There are 3 nested groupings, the coarsest first. Each group lies inside one group of the grouping before and may be the whole of it. The rows also spread widely along 10 directions, which tell nothing about the answers.
Known rows, each followed by its group in each grouping:
[  1  33 -11   1  16   1   5   0 -11  29   2 -10  -9 -11  -1   4  23  14
 -11   2  -7 -14  11 -10 -16  -1] | Gego q192 talem
[ 13  -8   8  16  39  -1  -5  31  18  28  10 -21  -4  12 -20 -44  10  12
 -18  -9  15 -28  17   4  18   1] | bab q443 tatem
[ -2   2 -12   6 -25 -11 -12 -27   3   4   1   7  -4   6   8  22  -6 -19
  -7  20  -6   3 -11  27  -5 -15] | bab q614 pulez
[ -3 -17   0  -4  -4   1  -9  11   1 -14  -8  -2   8  16  16 -12 -13  -9
   0   7  -4   2  -8  20   6   2] | ver q132 latub
[ 38  16  13   9 -11  -9  -1  13 -12 -10  16   1 -16  -6  10 -31  50  15
 -37  -3  17  26 -39   9 -20  10] | Riro q344 navaz
[-17   4 -11 -20 -16  21 -14  22  -5 -11  -6  14  14   3   7 -16 -15  -6
 -15   7   6  17   9   1  -4  10] | ver q853 karu
[ 26  15  -9  19  15 -21  13  -4 -24  16  17 -25 -34   0   1  26  25   7
   7  -3 -11 -17  -6   3  -2  -4] | ver q132 gumi
[ -1   1  14  -2 -30 -33  -2 -27  -8   1   4 -11 -22  20   7  13  -2   7
  -4  24  11  -2 -12   4   2 -18] | Riro q117 vef
[  8  19  -5   1   0   8   9   1  -1  11   9   5  -4 -24 -13 -11  19  11
  -8  -7  13  10   5 -15 -10   7] | lotu q775 bas
[ -4   0  33 -10 -39 -24 -23 -22  13 -24  -9  18   9  16   1 -16   5  -1
 -18  29  30  17 -36 -10   5  -3] | ver q462 Muk
[  4  -8  -2   5  -8   7   4 -16  23   5 -10   4  12 -14  15 -24  -5 -16
   5  -1   4 -18  -1  31   4 -14] | Gego q111 vaves
[ -7  -4   8  -9  -9   0   6 -10  -4 -17 -10  13  12  -4  12   3 -10   4
  -2  -9  -5  14  -5  -7  -4   5] | Riro q117 lepo
[ -4 -16   3  10   3  -1   0 -18  -9  -4 -10   0  29   4  25   5  -4   5
  -1 -14 -42   0   1  25 -20   1] | lotu q783 rana
[  7   1  11  17 -28 -20 -23 -32  31   2  -3  10   7   6  -4 -18  14 -20
  -8  24  19 -13 -30  28  14 -17] | ver q853 fotu
[ -5  -4 -32 -12  27  29  15  46   4   1  -5  -7   6  -5   3   2 -27 -11
  24 -11 -16 -17  22   7  13   6] | ver q462 minur
[ 10  -9   5  23 -10 -10   2 -18 -17 -15  -1  -2   7   3   9  19  10  -3
  -1  -7 -18  23 -22  11 -12   1] | lotu q783 bifiz
[-24 -44   8 -10  -2  -2 -11  20  -5 -39 -16  -7  17  41  20  23 -62 -10
  15  12 -16  17  -5  -7  18   1] | bab q614 nifin
[-10   0 -19  -2 -22   2  -4  -2 -14  22   4 -19 -16   8  15  -6 -16  -9
  -9  26   2 -18  29  37 -10 -21] | Gego q111 Sesaf
[  9  -8  -5   5 -14  -4  12 -13 -18  -6   0  -5  -5   6  27   9  -7   2
  -3   1 -18   3  -3  22 -12  -9] | Riro q327 zun
[  4 -13 -11  -1  -3   1   0  13  -9  -3   4 -12 -11  11  17   8 -18  -4
   0   5  -7   2  -3  16  -1  -2] | bab q614 lugaf
[-12  -1 -24  -4  24  39  14  26   9  -4 -11  25  19 -30 -18 -10 -15  -9
   3 -29   0  17  18 -17  13  14] | Riro q327 ret
[-12  10  -2 -12   3   5   5 -11   2   8 -11  19  15 -16   7 -11  -2  12
  -9 -11  -7  -4  15  -8 -10   3] | Riro q327 fime
[ -4 -10  10   7 -15  -5  22 -18   2 -13   1   6  -7  -8  -1   1 -25  -3
  19  -6   9  -6   1  -8  14  -7] | ver q462 kiko
[ 17  15 -11   6  23  -9  -6  15  14   9  -1  -9   3   5  -4   1  25   1
   2   5  -7 -20 -17  -1   7   2] | ver q853 vonob
[  3 -21 -18   9  55  23   3  68   6 -13  -7 -18  17  14 -12  -8 -14  -3
  16 -20 -13  -4   5 -13  30  19] | ver q853 vonob
[-13   4  -3  -8   8   7  -3  -7   1   8 -18   1  24   0  23  -8  -5   2
  -3   0 -27 -15  10  16 -14   0] | Gego q192 talem
[ 24  -3  29  14 -20 -21  -1 -13   2  14  16  -7 -14   1   9 -53  28  14
 -28   3  26 -20  -9  29  -4 -10] | ver q462 Muk
[ -1   9 -15  -4  13   6  -3  -1  30   6 -16  10  15  -6 -12   4   0 -12
  12   3   1  -9  -8  -6  13  -7] | Riro q327 zun
[ -7 -18  22  34  16  -8  -7   5  14  13   5  -6   9   7 -25 -38   4   7
 -21 -11  14 -17  18   1  24   2] | ver q853 vonob
[-19  16  -8 -24 -11  -1 -13  -1  19   2 -15  15   8   3 -13   4  -8  -9
   3  17  13   6  -7 -16  11  -5] | Riro q117 vef
[ -8  -3  17  27  25 -20 -15 -13   4  15 -11  -5  20  15 -14   1  17  18
 -30  -5 -16  -8  11  -5  -1   0] | Riro q327 zun
[  2  18  -3 -18 -16  -8 -11   9  14   8   4  -4 -15  10 -15  -5   2  -2
  12  31  34   4 -16 -16  10 -13] | lotu q783 rana
[  5   2   2   5 -36 -18   2 -42  -8  -6  -5  -4  -7   2  28  20  -3  -9
   5  22  -6  -1 -21  21 -15 -17] | Gego q111 Sesaf
[-17   8 -21 -16  11  31  17  18 -13   5  -4  20   9 -24  -2 -13 -15  10
  -9 -23  -8  13  35 -17  -8  13] | Riro q327 ret
[-14  -5   2   3  37  10 -12  29   5  -1 -15   1  32  10  -6 -10   1  12
 -13 -18 -20  -6  13 -17   5  19] | ver q853 karu
[  5  23 -25 -22 -20  11  41 -34  -2   6   2  24 -13 -49  15  19 -12 -11
  36 -14  -6 -19   5  -5 -11  -6] | ver q462 Muk
[ -1  -3 -10   4   4   4  -6   7  -7  -8  -6  -5  11   9  15  12  -3  -5
   0  -3 -21  -1  -6  14  -1   5] | ver q853 karu
[-16 -11  11  -2  12 -14 -10   3 -12  -2  -6  -9   8  23  13  15 -16  18
 -16   1 -22   2   6 -17  -9   8] | bab q614 lugaf
[-22 -27   9  18  22   0  -3   4   3  17  -9  -8  24  11   1 -22 -21   6
 -14 -15 -22 -33  44  25   7  -3] | ver q462 Muk

New rows. What belongs after each?
[ 37 -12  22  16   6 -30  25  -2 -15  14  26 -35 -43   7  19 -14  10  28
   1 -10  10 -24 -14   4  -2  -8] | bab q614 lugaf
[-22  29  -8 -34  -3  -1 -26   5  12   8 -18  17  23   6   0  -1   6   3
 -14  24  -4  -8   5 -18 -11   4] | ver q462 Muk
[  7 -41  33  26   3   8  15  17  -3  -6  13  -1  -3  -9  -4 -74  -9  13
 -18 -34  30   3  15  12  17  12] | ver q132 latub
[ -1 -24  -2   3  18  10  14  25   6  12   3 -19  -7   2  -1 -31 -30  -6
  23 -13   9 -31  28  17  29  -4] | ver q132 gumi
[ 28  10 -27  14  10   3  -4  35 -17 -10  11 -14 -15   6  -2  19  25 -14
  -8   7  -5  14 -25  17   1   4] | ver q462 Muk
[  5  20   6  -5   8 -14  -2  -9 -22  -8  -2   6   2  -2  11  19  23  18
 -12  -6 -21  13 -15 -27 -20  18] | ver q132 gumi
[  4   5   7  -1 -21  -8   7 -25 -12  -2   5   5  -4  -7  19  -1   3   9
  -5  -4  -4  -3  -4   5 -13   1] | ver q853 karu
[ -4   2 -11 -11 -21   1   9 -23  -4 -22 -11  16   5  -6  25  33 -17 -16
  14   3 -21  10 -16  12 -11  -5] | Riro q344 navaz
[ 33 -16 -15  -4  27  34  49  41   4   0  12  -5 -15 -36  14 -49 -11  -1
  37 -48   8 -20   5  14  15  12] | ver q132 latub
[ 11 -33  12  23   3  -8  26 -10   4 -23  -4  -9  -7   5   2  15 -24  -5
  28 -13   4   2 -18  -6  27  -9] | Riro q327 zun
[ -9  -5  16  14 -21 -15  -9 -40   4  -1 -11   5  13   0   9  -5   1  -2
 -13  11  -1  -3  -7  12 -10  -8] | Gego q111 Sesaf
[  3  -2 -13   1  21  -4   9  -3  10  -3 -16  -4  14  -1   9  27  -3  -7
  22 -11 -30 -16  -7   8   5  -3] | Riro q117 lepo
[ 14  12   8   5  26 -14  -7  17  11  12  -2 -11   0  10  -7 -10  29  14
 -14   0   1 -12 -11  -6  -1   3] | Riro q344 navaz
[ 10  21 -26  15  12  17   4  19  -9  20  10  -8 -14 -21 -10  -6  23  -2
 -22  -2   8   2  14   6  -9   0] | Gego q111 vaves
[ -5   8  -6 -17   0   5  -6  11  -7 -14 -13   9  15   6  14   7   1   7
 -12   5 -13  21  -9 -13 -12   8] | Riro q327 zun
[ 14  19 -19  -9  39   8  27  39   7  12   9 -17 -24 -12 -29  18   1   9
  45 -10  15  -9  -2 -52  19   4] | lotu q783 rana
[  1   9   3  -5 -32 -11   3  -9   3 -34  -1  14 -14   1 -14  27  -8 -13
  14  23  28  30 -40 -34  17  -3] | ver q462 kiko
[ -5 -10 -10   3   4  -2  -7  -6  20  10  -6   1   8   4   4   3 -18 -17
   8   6 -10 -21   3  22   8 -12] | bab q614 nifin
[ 29   1   3  45  -1 -16  -1  -5  -6   4  21  -9 -28  -5 -21  -2  35  -8
 -15   0  21   9 -26  18  11  -3] | ver q132 latub
[-28  30 -40 -40 -10  40   3  20 -11  -9 -15  23  11 -21   9  22 -26 -16
  11  11  -7  26  12 -22 -12   8] | Gego q192 talem
[ -6 -30  34   3 -32 -15   1 -10 -11 -13  11  -2 -14  16  14 -28 -31  12
 -15   7  25   8   1   2   5  -5] | bab q614 nifin
[-23 -34  32  16   5  -2  42 -27 -18 -21  -2   9   6 -12   5  10 -45  20
  21 -39 -15  -3  25 -34   8  11] | ver q462 minur
[ -1 -10   5  14  11 -21  -8  17   6  17   6 -29 -21  31 -20   3  -9   1
   1  22  19 -30  13   2  30 -17] | ver q462 Muk
[-25 -22   5  15  30   8  17   6  14   6  -7   0  13  -4 -24   3 -36   0
  20 -21  -6 -23  34 -19  29   3] | ver q462 minur
[-16   5  11   3 -21  -5 -11 -14 -20   3  -1  -2   1  10  12  -9  -2   8
 -29  18   3   9  10   8 -14  -4] | Gego q192 talem
[  0   0 -26  21  10  19  14  10 -23 -14  -1  -2  -4 -16  -6  39  -5 -11
   5 -12 -13  29  -2 -15  -6  10] | Gego q111 Sesaf
[-30   1  26   0 -27 -30 -15 -50   5 -22 -19  21  20  16  -2  34 -15   1
  -6  21 -10   9 -15 -26   1  -5] | ver q462 kiko
[ 19   8   6  11 -25 -10  -3 -22   7  -3   0   2  -8 -10   5 -14  21  -8
  -7  14  22   8 -33  12  -6  -8] | Gego q111 Sesaf
[ 17  14 -19  -6   5   0   6   9   2   0   2  -7  -7  -3  15   7   9  -4
  15   4 -12 -16 -17   6  -1  -2] | ver q853 fotu
[  6   0  -3  11   0  -6   5 -14   0   4  -4 -10  -1  -1  14   6   3  -4
   0   5  -9 -12  -3  14  -4 -11] | Gego q111 vaves
[-12 -17  -1  13 -17  21  17 -13  -8 -12   7  28   0 -31  -6  -7 -29  -7
 -10 -25  12  31  10  -8   1  11] | bab q614 lugaf
[ 16 -16   2  23   1   5   1  19  -5 -11  16  -3 -14   5 -15 -13   1  -8
 -16  -6  22  25 -13   3  15   7] | bab q443 tatem
[ 17 -15  -2  11   8  -3 -12  24   7 -27 -10  -8  11  23   2   4   5 -10
  -3   8  -1  22 -36   7  15   0] | Riro q327 zun
[ -8  14 -10  -4 -31  -5  -6 -32  -9  -1  -5  15   1  -3  15  22   1 -12
 -15  15 -15   8  -5  23 -20 -10] | Riro q344 navaz
[  3  21  18 -13 -30 -22 -34 -29  13  11 -12   4  16  12  25 -33  34   6
 -41  36   6  -8 -20  26 -27 -11] | Gego q111 vaves
[ 14   2   8  17  -7 -17  -1 -26  -2  -5   1   0   6  -2   6  13  21   3
   1  -2 -13   9 -27   6 -13  -4] | lotu q783 rana
[-25   3  -8  -1 -15   5 -10   2   0  -3  -2  11   2   1 -13   4 -19  -8
  -5  14  13   7  12 -12  11   0] | ver q853 fotu
[ -8 -16  -3  -8 -17  -6  17  -5  -7  -2   3 -13 -14  15  21   8 -36  -4
  22  12  -6 -22  15  19   7 -15] | ver q462 minur
[ 26  19 -21   1  15   8 -21  54 -12  -5   6  -9  -6  11  -4 -11  41   5
 -35  12   9  31 -25   5  -6  11] | Riro q327 fime
[ 12 -15  14  10 -22  -7   8 -26 -15 -18  -2  12  11  -5  34 -15   8   5
 -20 -13 -20  15 -17  30 -17   0] | Riro q327 ret
[-13  -2  21 -37 -11  -8  -1  11   1 -15 -13   7   4  20  11 -19 -19  20
   0  15  19   9  -8 -38   8   4] | Riro q327 ret
[  7   5 -12   9  -3   2  -6   5  27   4  -6  -6  -7  -2 -18  -1   2 -24
  14  19  30  -5 -19   1  22 -13] | Gego q111 Sesaf
[ 14   1  -3  12  32   7  21  -5  11  -6 -10  17  22 -26  -1   0  15   3
  10 -37 -22   2 -16 -15   2  12] | Riro q327 ret
[ -1  10  13  18  -2 -14  -9 -15   0   4   0   9   9  -3 -12  -9  24  11
 -32  -2  -2   3  -3  -4  -8   4] | ver q462 kiko
[-25   7 -16 -36 -22  23 -12  11  -3  -1 -14  24  23  -6  17 -24 -17  -4
 -20   3  -7  17  18  14 -17   7] | Riro q117 vef
[-16  -4  12  -9   4 -15   4 -22  19 -17 -21  13  12   5  -6  27 -22   1
  28   4   3  -1 -18 -41  22  -5] | Riro q327 fime
[ 12  13 -20  -4  -3  -4  -7  -1   7  -7  -9   0   2   8   7  26   9 -12
   3  17 -10   7 -27   7  -1  -9] | Riro q327 zun
[-10  13 -28  -7 -24  11 -16   5  -1  -6  -7   3  -5   0  -4  20  -9 -25
  -3  31  12  21  -6   5  -2  -7] | Gego q111 Sesaf
[  3 -10  -4  17   6   7  -2  26 -19 -11   3 -18  -6   9   2   1  -2   1
 -17   4   4  19   4   3   1   2] | Gego q111 vaves
[ -2  21 -18  13  18   7  -7  -2  19  34  -3   0   5 -20 -19 -12  23  -6
 -17   2   5 -20  19   7  -3  -7] | Gego q111 vaves
[ -8  23 -33 -10   7  15   1   0   0  16  -9   2   3 -17   6  20   1 -10
   2   7 -17  -9  15   3 -13  -4] | Gego q111 vaves
[-20  14 -18 -13  -8   7 -26 -13  14   9 -18  23  29  -6   3  -3   0 -20
  -9  11 -16  -4   8  21  -4   1] | ver q132 gumi
[  2  -7   6  -1 -17  -5  19 -29   7  -3  -1   0  -2  -9   9   5 -16  -3
  27   0   4  -7  -3   2   5 -12] | lotu q775 bas
[  6   7 -23   0 -12   0  11 -13   0   1   0   3 -16  -8   5  24  -9 -14
  19   7   2  -2  -9  10   7 -16] | Riro q327 fime
[-20  -4  14   3   5  -5  -8 -11   5  -3 -12  13  23   1  -8  -2  -7   5
 -12  -6  -8  -4   9 -14   1   6] | ver q462 Muk
[-22 -36  20  19 -11   0 -16   2  10 -18  -9   8  22  16 -11 -24 -29 -13
 -15   2  14   8   7  16  26  -1] | ver q462 Muk
[ -7   0   8  21  12  -8 -11  -7  -2  14   4   3   3  -3 -16   1   9  11
 -32  -8  -1   6   8 -11  -6   9] | bab q614 lugaf
[ -2  -4  12   4   7 -11  -6  -7  20  15  -9  -3   9   9  -8 -20   3   8
  -8   4   8 -19   5   0  10 -10] | Riro q327 zun
[-14   6  11  13   4  -3  16 -35  -9  16  -5   3   6 -16   6   2  -2  14
  -4 -15 -15 -15  20  -6 -12  -2] | Gego q192 talem
[ -2   7 -13 -13  16  15  23  22   1   6   0   0  -1 -15  -2 -12 -12   8
  11 -17  -5 -17  21 -13   2   5] | ver q462 kiko
[-12 -12   3  -6   0 -11  -9  -4  21  -8 -15  -2  17  22   7   6 -21 -13
  16  17 -10 -18  -9  11  17  -9] | ver q462 minur
[ -4  -3 -27  14  11  17 -12  25  -4   4  -3  -1  12   1  -8  -1   3 -14
 -21  -8 -16  14  11  31   0   4] | Riro q117 vef
[-11  12   0  -8 -18   4  19 -38  11  14  -3  27  -1 -33   2  -6 -11  -3
   5 -12   5 -13  18   0  -8  -7] | Riro q344 navaz
[-13  -2 -12  -4  -4  10   4  -2  -4  -2  -5   8  13  -3  12   5 -16  -7
  -1  -1 -20  -6  16  18  -6   1] | ver q462 minur
[ 13  46 -34 -25  -9   8 -11  52 -35  19  26 -15 -47   3  -9  -3  27   7
 -25  32  29  18   8 -13 -12   6] | ver q132 gumi
[  9  16 -12  10  20   1   7  29 -20  10  19 -10 -28  -7 -24   6  19  13
 -13  -4  15   9   6 -25   3  13] | ver q132 latub
[ 12 -27  -1   8   1  12  26   6   2   1  11  -4 -11 -14  14 -27 -31  -6
  18 -23   3 -17  10  22  10  -5] | bab q614 nifin
[ -5 -13  30  -1 -43 -29 -19 -35   0 -20 -10   7   3  27  21  -4  -5   3
 -17  28  12  14 -29  13   1 -14] | Riro q327 fime
[-14  37  -8 -15 -33  -7   4 -32 -13  13   6  20 -21 -17  -7  24   3   3
 -12  18  12   6   9 -19 -19  -7] | Riro q344 navaz
[ -9  13  -2  18  -3   3 -11   0  -2  48  11 -13 -12  -2 -14 -41  14   6
 -38  11  20 -24  42  31  -4 -14] | Gego q192 talem
[ 22  -3  15  29 -19 -20  -4 -36  15   3  -1  -2  -2  -6   5 -17  25 -10
  -9   8  14  -6 -33  26  -2 -14] | Gego q111 Sesaf
[ 18   7  12  -7 -10  -4  -2   5   4  -6   0   5   0   0   9 -32  20  13
 -20   3  16  12 -21  -3  -6   2] | Riro q327 zun
[-12 -13  -3 -12 -43  17   8   2   1  -8   5  12 -10  -9   8 -35 -39 -14
   5   9  34   3  14  15  13  -9] | ver q853 fotu
[  0 -18  15  22  -1  -6  12 -19   3   5   0   0   5  -7   2 -18  -5   0
  -6 -20   1 -12  12  23   7  -8] | Riro q117 lepo
[ 19 -10  26  33 -17 -28  -5 -32  10   0   4  -3  -6  10  -5 -14  20   0
 -20   8  20   3 -27  17   9 -16] | Riro q327 zun
[ 12   8  10 -25  -2  -5   7   5 -16   6   2  -3  -3  -3  33 -34   9  23
  -6  -8  -8 -15   3   4 -21   9] | ver q132 gumi
[  6  10  -1   5   4  -7  -8   3 -14  -5  -2   4   3   4   7   8  21  14
 -23   0 -10  17 -12  -6 -14   6] | Riro q327 fime
[-29  11  -4  -2  10  -1 -19  15 -15  16  -1   1   3   9 -16   1   1  13
 -32   7  -2   4  32 -18  -7  12] | ver q132 latub
[ 11 -13  -1  17  14 -17  14 -10 -25  13   9 -23  -8  11  32  14  -3  16
  -7 -15 -41 -22  13  26 -19  -3] | bab q614 pulez
[-10   4  -4   3  19  -4  -1  -2  -6  -1 -10   5  16   3   0  18   4   9
  -9  -7 -24   5   5 -16  -4   6] | Riro q327 ret
[ -6 -15  -4  14   3   8  -3  27 -10 -17   4  -4   2  12  -8   3 -12  -7
 -11   2   0  19   2   5  11   7] | ver q462 minur
[  9 -15 -28  -4  26  24  12  58   4  -1  -1 -21   0   9   6 -19 -20  -9
  16  -9 -11 -18  15  22  17  -1] | ver q462 kiko
[ -3  12  -2  -6  -5 -20  -2 -14  -1  14   4  -5 -18   5   0  21  -2   8
  -4  15   4  -9  -4 -17  -6  -7] | bab q614 lugaf
[ -2   2  23  13  10  -7   3  -8  -5  -4  -4   2   7  -8  -3  -8  14  21
 -21  -9   5  11  -3 -31  -6  10] | Gego q111 vaves
[-13 -25   5   2 -27   7   4   0 -16 -23   4   9  -8   1   6   1 -36  -6
  -9   0  15  34   0  -5   4   6] | bab q614 lugaf
[-17  -6  23 -10 -13 -17 -14  -8  -9 -20 -11   2  14  26  18   5 -10  15
 -11  10  -6   8 -10 -19  -4   7] | ver q853 karu
[ 25   3  -1   7  18  -5  34 -12  -7 -13   2   1  -3 -23  15  21  10   7
  25 -29 -24 -10 -22 -13  -5   8] | ver q462 Muk
[-15  10  -1 -32  -6  -8  -1   1  22  18  -8  -2  -9  12  -6  -9 -21   3
  19  25  24 -26  12 -20  23 -18] | Riro q327 ret
[ 24 -22   9  25  22   1  29  14  -9  -3  18 -13 -17 -13   1 -13  -6  12
   7 -33   0  -4  -1  -5   7   7] | bab q614 nifin
[ 18   1 -26  10  21  12   0  38 -17  13   7 -19  -8   5  10  -9  15   4
 -17  -5 -14  -4  12  32  -6  -1] | Riro q327 fime
[-21   6   3  -8  10   1  11  -1   2  -1  -9  12   2  -8 -20  14 -15  10
   7 -12   5   9   8 -47  13   8] | Riro q117 vef
[  2  23 -12 -16  14  -8   5  -4  12  13  -9   2  -2  -4   0  17   8   7
  15   6  -6 -18  -7 -18   1  -6] | Riro q327 fime
[-13  -2  -1  23  -6 -12   2  -6 -29  14  15 -15 -20  10  -5  15  -8  11
 -18   6  -5  -8  29   2  -2  -6] | ver q853 fotu
[-17  -9  -6  27  10   1 -22  15   8  20  -3 -16   3  16 -24  -9  -3 -11
 -25  18  13  -9  26  17  17 -13] | Gego q111 vaves
[  2  36 -20 -21  11  -6  15 -26  25  19 -14  13   8 -23   3  21  10  -2
  30  -2 -23 -41  -4 -12  -7  -9] | ver q462 kiko
[-25  -5   7  -9 -24   3  16 -26  12  19   1  13  -9 -16 -12 -21 -37  -3
  11   2  29 -29  37  -5  17 -15] | ver q462 Muk
[-11 -18  17  -3  -2   2   4  10   9 -19  -4   4   7   7 -14  -5 -26   1
  22  -1  23  18  -9 -32  22   2] | lotu q783 rana
[ 45  -8   6  17  -5 -27   8  24 -14  -5  22 -43 -37  31  19 -10  21   8
  -1  19   9 -16 -30  32   7 -15] | ver q462 kiko
[-10   4   0  22  26  -6 -19   1  37   5 -16   9  22   1 -44   8  11 -15
  -3  -2  11  -1  -8 -14  30  -2] | Riro q117 lepo
[ 26   2 -11  13  20  -9  28 -11   3  20  13 -15 -24 -17   6  15   6   4
  19 -18  -9 -28  -7   1   1  -5] | bab q614 lugaf
[ 11 -11  13 -15 -28 -19 -17  19 -18 -28   1 -16  -8  41  33  -6  -5   1
 -12  33   5  11 -29  19  -2  -5] | ver q462 Muk
[ -2  -9  10 -12 -16  -5  -3  -7   5 -22 -12  12  10   9  15  -4 -11   0
   4   7   5  15 -22  -4   7  -3] | Riro q327 fime
[ -8  -6   6   7   2  -5   3  -6  -6  -9  -2   8   1  -2  -3   7  -6   1
   1  -7   0   8  -2 -15   5   8] | ver q132 latub
[  6  15   8  19 -29 -15  10 -44 -15   5  12  19 -19 -21  -7   8  20   7
 -21   0  13  18  -9  -7  -9  -6] | Riro q327 ret
[ 13   7  -2   1   6   9  -5  21   3  -9  -2  -1   3  -7   0 -14  17   1
 -14   4  16  17 -19  -8  -2   6] | Gego q111 vaves
[ -1  19  -5 -12  -9  -2  -9  20   9   2   3   1 -19   7 -19   1   2  -5
  -6  22  33   7  -8 -18  12  -5] | Riro q344 navaz
[-12   9 -11 -12  14   1 -24  11  -4 -19 -20  11  30  13  11  24   9  -3
 -10   7 -33  19 -20  -8 -12  18] | ver q132 latub
[ 25 -32  -2  27  17  -3   8  10   3 -17   4 -16  -1   8  15   5 -11 -14
  15 -14 -18  -4 -25  28  13  -3] | bab q614 nifin
[ 28  32 -18  -7  19 -16  -7  16  -5   7  -3 -27 -13  13  17  29  39   7
  -1  25 -15 -10 -31  -4 -15  -5] | Gego q111 vaves
